The same things were measured in two ways. Each way mixes the same 12 hidden numbers, adds some noise and spreads widely along 7 directions of its own, which tell nothing about the thing.
Some things both ways: the first way, then the second way.
-.25	-.11	-.10	-.25	-.20	-.30	.31	-.20	-.07	-.07	.07	.30	-.13	.10	-.11	-.22	-.17	-.06	.09	.23
-.31	.19	-.01	.25	-.17	.25	.33	.38	.35	.25	-.15	.31	.34	-.01	-.32	.40	.20	-.13	.21	.39	.23

-.22	.01	.02	-.01	.06	.28	-.17	-.05	-.04	-.02	-.04	.01	-.09	-.13	-.08	-.10	.36	-.01	.02	.20
.03	.13	.09	-.10	-.09	-.12	.05	.18	.11	-.35	-.18	-.20	-.21	.13	.06	-.22	-.05	-.07	-.06	-.22	-.20

-.12	.04	-.24	.01	-.16	.07	-.09	.03	.02	-.09	-.06	.06	-.01	-.11	-.11	-.02	.01	.11	-.01	-.06
-.04	.12	-.67	.28	-.03	.22	-.05	-.19	-.21	.38	-.10	-.09	-.01	-.15	.51	.35	-.32	-.11	-.17	.46	-.46

.22	-.14	.09	-.12	.21	.25	-.13	.21	-.17	.25	-.21	-.14	.27	-.33	.12	.06	-.02	.04	-.09	.29
-.13	.23	.11	-.27	.20	-.08	.01	-.02	-.06	-.38	.04	.02	-.26	.04	-.03	-.15	.01	.21	.03	-.49	.40

-.06	.31	-.22	-.03	-.11	.10	-.01	-.11	.04	-.38	-.03	-.33	-.19	-.12	-.01	-.26	-.07	-.11	.22	-.11
.08	-.23	-.06	.36	-.06	.27	-.16	-.36	.08	-.12	.10	.14	.04	-.22	.30	-.07	.06	.07	.39	.08	-.08

.25	-.22	-.36	.15	.25	.50	-.07	.31	.23	.47	-.14	-.26	.41	-.19	-.11	-.04	-.16	-.19	.11	.18
-.30	-.20	.03	-.19	.12	-.14	.07	-.14	-.13	-.36	-.17	-.15	-.01	.26	-.30	-.18	.00	.28	-.27	-.41	.09

-.09	.03	-.19	.21	.37	.37	-.14	.31	-.07	-.02	-.13	-.06	.06	.05	-.13	-.01	.20	-.05	.11	.10
.29	-.19	-.03	.71	.09	-.06	.00	.01	-.25	.38	-.05	.05	.22	.15	-.05	.22	-.27	-.12	-.44	.01	-.26

.34	-.31	-.21	-.02	.07	.23	-.16	.27	-.32	.15	-.33	-.28	.11	-.60	-.01	.06	-.26	.36	-.02	-.41
.04	.15	-.10	-.40	-.05	-.30	-.29	-.03	-.03	-.26	.13	-.20	-.21	.27	.01	-.05	-.10	.14	.16	-.31	-.33

-.22	-.02	-.07	-.13	.01	-.23	.05	.13	-.31	.25	-.25	.20	.03	-.27	.00	.21	-.19	.01	.01	.22
-.11	.59	.12	.05	.10	.10	.03	-.01	.06	-.46	.15	.25	-.10	.01	-.03	.25	.06	-.01	.20	.12	.10

.21	-.24	-.12	-.03	-.14	.08	-.04	.11	.13	-.21	.07	-.10	-.18	.07	.04	-.31	-.04	-.11	-.12	-.18
-.12	.17	-.23	-.32	.02	-.23	.16	.08	.11	.03	.20	-.46	.13	-.34	.07	-.15	-.10	-.34	.13	.32	-.21

.18	-.17	-.28	-.27	.52	-.33	.29	.09	-.26	.22	-.26	-.06	.05	-.11	.04	-.01	-.47	-.44	-.24	.12
-.09	.16	.41	.01	.08	-.35	.22	.14	.44	-.22	.25	.15	.01	.08	-.19	.05	.09	-.25	.00	-.19	-.25

-.13	-.27	-.18	-.09	-.14	-.14	.15	-.14	-.16	-.07	.19	.24	.13	.04	-.14	.11	-.16	-.13	.17	.35
.00	.13	.20	-.07	.28	-.18	.20	-.12	-.01	-.06	.22	-.09	-.08	-.24	.09	-.12	.04	.08	-.06	.13	-.10

-.59	.32	-.35	-.01	-.06	-.10	.03	.36	.30	-.02	-.24	.17	-.52	-.06	-.32	.02	.14	-.50	-.32	-.07
-.39	-.05	-.03	.17	-.27	.33	.23	.30	.27	.06	-.35	.24	.29	-.09	-.03	.29	.22	-.08	-.04	.46	-.08

-.61	-.07	-.26	-.15	-.46	-.23	.41	.40	.24	-.15	.18	.41	-.49	.10	-.13	.05	-.16	.17	-.01	.18
.25	.41	.19	.22	.15	.00	.05	.03	-.11	-.12	.03	.05	-.40	.05	.44	.32	-.19	-.03	-.01	.17	-.42

.45	.03	.04	.11	-.24	-.09	-.55	-.48	-.43	.35	.22	-.08	.37	.03	-.29	.37	.31	.08	.36	.22
.05	-.26	.20	.11	-.06	-.15	.21	.08	.41	.27	.15	.03	-.28	-.10	.16	-.13	-.01	-.37	.07	.23	-.53

-.29	.03	-.24	-.19	.06	.01	.26	-.02	.07	.07	.17	.07	.15	-.22	.07	.04	-.36	.12	.05	.16
.28	-.03	-.21	.27	.21	-.28	.23	-.03	-.34	-.39	.22	-.53	-.10	.09	-.08	-.38	-.36	-.24	-.20	-.25	-.32

-.13	.38	-.40	-.04	-.20	.07	.08	.26	.26	-.03	-.21	-.07	-.29	-.02	-.18	.21	.04	-.06	-.08	-.09
-.12	.13	-.56	.03	.00	.03	-.36	-.36	-.24	.09	.05	-.13	-.20	-.22	.66	-.13	-.28	.21	.24	.32	-.10

.21	.29	-.39	-.20	.23	-.04	-.25	-.11	-.13	.15	-.41	.07	.28	-.45	-.05	.62	.03	.21	-.34	-.53
.10	-.09	.02	.12	-.21	.52	-.22	-.24	-.04	-.13	-.16	.27	-.15	-.30	.65	-.24	.36	.30	.45	.28	.28

-.20	.13	-.20	-.15	.21	-.05	.02	.10	-.10	.22	-.42	-.12	-.06	-.27	.07	-.13	-.17	-.28	-.34	.09
.05	-.21	-.23	-.19	.01	-.14	.03	-.23	.12	-.41	.24	-.44	.09	-.08	-.27	-.67	-.11	-.13	-.12	-.08	.09

.08	-.07	-.16	.07	.26	-.06	-.04	-.15	-.23	.33	-.20	.04	.38	.08	-.20	-.17	.01	-.48	.50	.47
-.21	-.10	.19	.03	.14	-.19	.31	-.02	.43	-.17	.05	-.12	.08	.10	-.32	-.25	.14	-.14	-.04	-.08	-.12

-.32	-.14	.07	.01	.00	.25	-.33	.09	-.12	-.20	.21	.17	-.01	-.02	.00	-.13	.20	-.07	.25	.29
.18	-.16	.10	-.18	.05	-.04	.03	-.10	-.09	-.15	-.01	-.44	-.19	-.15	.04	-.44	-.11	-.22	.18	-.13	.03

.22	-.18	-.28	-.20	-.12	-.03	.00	-.17	-.12	.08	.04	.15	.18	.04	-.09	-.19	-.11	.24	.15	.11
.08	.13	-.41	.07	.08	.16	-.16	-.45	-.15	.22	.00	-.14	.08	-.17	-.03	-.34	-.13	-.02	.00	.10	.35

-.31	.06	-.09	-.13	-.16	-.26	.59	-.31	.12	-.18	.31	.18	-.30	-.09	-.22	-.01	-.02	.22	.07	.18
-.03	.10	-.24	.28	-.04	.40	-.26	-.09	-.23	.07	-.25	.33	-.19	.10	.53	.03	.18	.32	.01	-.17	.16

.14	-.10	-.32	-.24	-.51	-.26	-.07	.18	.03	.30	.03	.08	-.04	-.03	-.12	.08	-.29	.14	.04	.09
-.31	-.12	-.46	-.32	-.13	.07	-.06	-.09	.07	.36	-.08	-.23	-.11	-.05	-.14	-.04	-.32	-.21	.24	.22	.13

-.15	-.34	-.01	-.24	-.25	-.05	-.35	-.12	-.40	-.12	.22	.17	.09	-.23	-.01	.12	.05	.44	-.14	.11
.16	-.24	-.24	.02	-.22	.01	.09	.17	.05	.45	-.10	-.24	-.21	-.05	.08	.10	-.44	-.50	-.05	.21	-.39

-.09	-.06	-.15	-.17	.50	-.07	.51	-.08	-.29	-.10	-.41	.15	.06	.09	.14	-.11	-.26	-.21	-.01	.29
.11	.51	.08	.24	.19	-.03	-.21	-.26	-.20	-.18	.02	.40	.18	.15	-.07	.21	.06	.52	-.11	-.29	.51

-.06	.25	-.28	-.06	-.11	.11	.23	-.09	.10	-.21	-.38	-.15	-.12	-.10	.12	-.14	-.04	-.03	.17	-.05
.18	.32	-.03	.18	.16	.02	-.16	-.26	.00	-.41	.25	-.02	-.09	-.14	.51	-.01	.02	.43	.12	.15	-.28

-.14	.24	-.29	-.09	-.07	.03	-.17	.03	-.06	.15	-.50	.01	.18	-.26	-.19	.16	.16	-.34	.25	.11
-.33	.23	-.23	.34	.12	.26	.06	-.06	-.04	.15	-.30	.24	.47	-.05	-.17	.33	.02	.38	-.37	-.09	.25

.11	.31	-.32	-.10	-.19	.14	-.10	-.31	.18	-.02	-.02	-.11	.17	-.04	-.11	-.02	.12	.04	.17	.01
-.32	-.10	-.21	-.25	-.04	-.24	.16	.00	.02	-.36	-.17	-.40	.00	.06	-.14	-.42	-.07	.09	.01	-.17	.05

.03	.10	.26	.13	-.02	-.22	-.24	-.42	-.30	-.35	.12	.11	-.03	.31	.06	-.12	.38	-.11	-.09	.10
.14	.36	-.37	.19	.16	-.03	.03	-.22	-.34	.32	-.13	-.11	.41	-.21	-.01	.22	-.30	-.25	-.50	-.13	.32

-.15	.11	.05	.11	.21	.11	-.20	-.02	-.15	.14	-.08	-.05	-.05	-.36	-.10	.06	.20	-.15	.06	.18
-.09	-.14	-.23	-.08	-.14	-.16	.04	.25	.07	-.13	.04	-.35	-.07	.13	-.09	-.20	-.20	-.38	-.16	-.07	-.51

-.39	.13	-.23	-.12	-.06	-.40	.15	.01	-.19	.05	-.25	.44	-.09	-.30	-.32	.41	.06	.09	.05	.04
-.35	.27	-.17	.21	.09	.15	.08	.25	-.12	.10	-.15	.12	.46	.02	-.42	.06	.14	.10	-.35	.12	.41

Other things, the second way, with their names:
q384: .16	-.30	.00	.13	-.19	-.09	.09	.15	-.15	.11	-.23	-.15	-.23	.03	.36	.14	-.26	-.15	.19	-.11	-.35
q545: .08	.04	.00	-.67	-.08	-.19	-.18	-.10	-.08	-.24	-.14	-.17	-.42	.45	-.10	.04	-.16	.29	.07	-.46	.10
q720: -.04	.11	-.56	-.03	.21	-.13	.14	-.35	-.44	.28	.18	-.38	.23	-.31	-.09	-.25	-.29	-.30	-.01	.35	.45
q142: -.02	.12	.16	-.11	.26	-.18	.05	-.10	.00	-.46	.32	-.10	.00	-.13	.09	-.51	.29	.37	.19	-.14	.28
q758: .07	-.14	.18	.39	.20	.47	-.07	-.26	-.18	-.01	.06	.32	-.03	-.36	.44	.02	.18	.25	.10	.24	.52
q52: -.20	.23	.03	.24	.09	.13	.22	.05	.02	.00	-.20	.11	.27	-.10	-.04	.31	.01	-.01	-.06	.07	.20
q724: .02	.19	.25	.39	.14	.18	.04	-.01	.00	-.16	.17	.33	-.01	-.16	.11	-.13	.28	-.04	-.07	.14	-.01
q294: .05	.27	.02	-.16	-.11	-.26	.10	.43	.05	.18	.08	-.12	-.18	.07	.03	.15	-.11	-.30	.03	.10	-.45
q493: -.12	.48	-.01	.14	.05	.02	.18	.12	.15	-.50	-.14	-.01	.03	.04	.07	.06	.05	.07	.02	-.23	-.19
q872: -.31	.30	-.24	-.16	.15	-.33	.42	.32	.06	-.08	.16	-.48	-.01	-.37	.06	-.14	-.23	-.33	.10	.15	-.31
q386: .19	.57	.19	.37	.08	-.11	.23	-.07	.12	-.40	.30	.10	.44	-.30	-.28	-.20	.08	-.39	-.09	.31	.27
q690: .18	.36	.27	-.37	-.09	-.27	.10	.30	.16	-.14	.09	-.10	-.31	.23	.19	.31	.06	-.03	.19	.10	-.59
q169: .21	.19	-.04	.34	.04	.16	.00	-.22	-.09	.24	.09	.12	.11	-.31	.17	-.08	.01	-.09	.29	.35	.30
q740: -.05	-.03	.15	-.47	.00	-.32	.03	-.05	.15	-.34	.03	-.28	-.33	.12	-.16	-.38	-.17	-.14	.18	-.51	.06
q383: -.18	-.44	-.15	-.09	-.36	.32	-.20	.26	.03	.08	-.45	.10	-.33	.38	.20	.16	.04	.38	.15	-.07	-.18
q449: -.23	.13	-.09	-.19	-.19	.11	.30	.60	.00	-.02	-.12	-.14	.24	-.03	-.37	.45	-.04	-.13	.03	.46	.04
q387: -.11	-.07	-.26	-.31	.02	-.22	-.14	.06	-.13	.23	.21	-.21	-.43	-.10	.45	-.07	-.19	-.10	.34	-.02	-.37
q227: .17	.07	-.05	-.01	.02	.38	-.55	-.16	-.25	-.14	.02	.04	-.05	-.05	.31	-.04	.14	.27	.10	-.15	-.04
q265: -.37	.11	-.12	.02	-.01	.27	-.13	.07	.00	-.03	-.20	.12	-.13	-.16	.34	.09	.00	.25	.14	.17	.13
q681: -.02	-.10	.18	-.17	-.10	-.19	.35	.51	-.02	-.20	-.29	-.24	-.22	.19	-.05	.16	-.17	.02	-.13	-.22	-.25
q537: -.30	.55	-.41	.33	.07	-.08	.36	-.08	-.06	.19	.04	.00	.42	-.33	-.09	.33	-.24	-.51	.03	.37	-.08
q556: .02	.01	.15	.07	.15	-.37	.26	-.08	.08	-.39	.14	-.24	.04	-.08	-.08	-.39	-.04	.05	-.11	-.24	-.15
q244: -.19	.14	.25	-.04	-.05	-.41	.40	.50	-.09	-.58	-.04	-.12	-.02	.53	-.42	.20	-.09	-.10	.04	-.05	-.04
q86: -.10	-.10	-.04	-.25	-.14	-.16	.21	.11	.19	-.16	-.06	-.47	-.14	-.08	-.06	-.31	-.16	-.43	.24	.13	-.27
q515: -.06	-.50	-.15	-.47	.00	-.48	.01	-.03	-.03	-.03	.06	-.54	-.26	.09	-.10	-.48	-.33	.24	.09	-.28	.07
q950: .01	-.34	-.10	-.12	-.24	.23	-.16	-.05	-.09	.46	-.44	.03	-.25	.10	.56	.49	-.13	.17	.16	.01	-.13
q28: -.08	-.28	.08	-.46	-.09	-.03	.12	.13	.25	-.33	-.01	-.36	-.29	.02	-.15	-.44	.01	-.10	.12	-.28	-.09
q65: -.09	-.11	-.41	-.15	-.14	-.31	.10	.12	.02	.30	-.01	-.42	.05	-.08	-.01	-.14	-.34	-.08	-.01	.33	-.15
q615: .35	-.45	.02	.20	-.07	-.23	.20	.38	.03	.45	.16	-.20	.10	.14	-.03	.16	-.10	-.19	-.28	.06	-.54
q695: -.40	-.08	-.36	.26	-.12	.16	-.11	-.28	.00	.25	-.07	.37	-.04	-.01	.21	.15	-.12	-.12	.01	.25	-.06
q521: -.12	-.21	.12	-.19	-.34	.07	-.18	.35	.23	.06	-.19	.10	.30	.33	-.57	.01	.25	.07	.14	-.17	.27
q129: .00	-.11	-.22	-.03	.10	-.56	.21	.35	-.28	.19	.03	-.52	.19	.31	-.47	-.07	-.41	-.19	-.31	-.16	.04
q811: -.19	.14	-.15	-.09	.05	-.16	-.05	-.22	.13	.13	-.14	.14	.11	.23	.04	.23	-.03	.26	-.16	-.12	.07
q982: -.04	.25	.34	.05	-.02	-.30	.20	.21	.17	-.59	.11	.02	.15	.29	-.77	-.18	.03	-.19	.03	-.30	.07
q381: -.22	-.07	-.50	-.07	-.01	-.11	.21	-.03	-.31	.20	-.14	-.33	.02	-.04	.04	.05	-.35	-.27	-.01	.04	-.06
q535: .58	-.54	-.05	.35	-.16	.33	-.08	-.02	.13	.37	-.09	.01	.16	.11	-.04	-.12	.03	.12	-.44	.11	-.05
q297: -.35	-.40	.39	-.22	-.10	.03	.42	.31	.49	-.16	-.28	.07	-.34	.15	.04	.10	.24	.10	.08	-.12	-.29
q759: .09	-.03	.46	.63	.29	.14	.30	-.23	.09	-.44	.15	.26	-.01	-.23	.31	-.08	.20	-.11	-.25	.10	-.26
q899: -.03	-.61	-.34	-.30	-.31	.02	-.23	.09	.18	.56	-.07	-.27	-.23	.04	.21	-.26	-.18	-.08	.14	.33	-.07
q970: .04	.03	-.18	.08	-.25	.57	-.27	-.10	.17	.06	-.22	.38	-.38	.01	.47	.24	.05	.17	.04	.25	-.25
q378: .13	-.24	.33	.19	.16	-.16	-.03	.08	.07	.02	.37	.00	.04	.00	-.35	-.17	-.02	-.04	-.10	.15	-.15
q748: .20	-.20	-.19	.19	.38	.20	-.14	-.43	-.35	.27	.01	-.08	-.08	-.25	.53	.06	-.18	.25	-.37	-.05	-.03
q92: -.01	.20	.02	-.04	.02	-.33	.12	-.32	.23	-.22	.05	-.04	-.25	-.08	.24	-.32	-.10	-.08	.00	-.02	-.20
q376: .05	-.11	.21	-.20	.25	-.37	-.18	-.31	-.03	-.54	.46	-.26	-.10	-.09	-.10	-.65	-.05	.20	.02	-.10	.18

Some of these things the first way, each followed by its name:
-.08	-.11	-.01	-.31	-.14	-.06	-.10	-.15	-.11	.08	.04	.04	.09	-.30	.13	-.08	-.14	-.06	.02	.32 -> q28
-.30	.04	-.16	-.22	.03	-.20	-.22	-.15	-.35	-.09	-.23	.26	.43	-.31	-.11	.37	.16	-.13	.17	.35 -> q297
.52	-.37	-.23	-.02	-.31	.22	-.40	-.15	.08	.47	.29	-.16	.40	-.13	-.06	.07	-.03	.26	.20	-.08 -> q86
-.27	-.38	.25	.01	.02	.42	-.28	.02	-.16	.15	.13	.05	.28	-.25	-.09	.03	.24	-.30	.26	.52 -> q872
-.03	.14	-.25	-.17	-.32	.03	-.21	-.25	-.14	-.10	-.04	-.21	.07	-.28	-.20	.18	.02	.04	.02	-.14 -> q556
.12	-.11	.01	-.01	-.05	.10	-.10	-.39	-.10	-.20	.10	-.03	.26	.08	.07	-.20	.21	.06	.35	.25 -> q52
-.05	.09	-.08	.03	-.17	-.14	.24	.24	.20	-.04	.29	.05	-.36	.07	-.19	.14	-.22	-.24	.13	.14 -> q387
-.09	.03	.34	.06	.00	-.18	-.29	-.73	-.68	-.06	.13	.06	.04	-.02	-.06	.04	.35	.13	-.08	.13 -> q386
-.04	-.17	.06	.23	-.19	.21	-.25	.01	.04	.28	.41	-.13	.00	.26	-.32	-.26	.00	-.44	.17	.26 -> q537
-.18	-.06	.05	.26	.00	.10	.03	-.03	-.22	.30	-.04	-.18	-.03	.01	-.06	.22	.10	-.30	.17	.55 -> q376
.36	-.07	-.67	-.54	.12	-.15	-.22	-.11	-.41	.17	-.38	-.03	.41	-.41	-.21	.44	-.29	.24	-.51	-.37 -> q92
-.27	.05	-.26	.06	-.19	.04	-.06	.37	.18	-.43	-.03	.09	-.30	.26	-.03	-.10	.11	-.08	-.14	-.17 -> q950
.06	-.14	-.13	-.02	.09	.07	.18	.01	.01	.16	.16	-.01	-.09	-.23	-.21	.06	-.08	.08	-.06	.10 -> q724
.19	.05	-.04	.17	.19	.37	-.71	.13	-.27	.18	-.11	-.03	.57	-.23	-.12	.27	.18	.00	.09	-.09 -> q381
.43	-.06	-.28	-.36	.35	.07	.12	-.23	-.15	.10	-.03	-.16	.16	-.21	.15	-.26	-.48	.17	.04	.04 -> q982
-.04	-.61	.10	-.02	-.04	.14	-.11	-.33	-.59	-.08	.05	.05	.24	-.25	.01	.01	.30	.49	-.06	.28 -> q899
-.12	-.15	-.06	.13	-.16	-.06	-.04	.27	-.10	-.11	-.15	.29	-.23	.08	-.10	-.06	.04	.01	.13	-.13 -> q690
-.42	.39	-.12	-.11	-.01	.05	.06	.14	.17	-.06	-.34	.05	-.24	-.16	-.10	-.16	.13	-.38	.15	.06 -> q493
-.19	.09	.01	-.06	-.18	.14	-.13	-.17	.12	-.01	.17	.19	.16	.04	.12	.15	.21	.03	.12	.28 -> q681
.58	-.01	-.46	-.18	.32	.09	-.38	-.03	-.48	.30	-.28	-.33	.51	-.61	-.26	.51	-.20	.38	-.28	-.30 -> q695
.16	-.31	-.37	-.16	-.13	.07	.05	-.07	.02	.49	-.04	.08	.32	-.04	-.09	.30	-.17	.09	-.16	.02 -> q65
.36	-.65	-.05	.22	.21	.15	.30	-.04	.05	.64	.20	-.16	.38	.02	.08	-.04	-.29	-.10	-.04	.14 -> q615
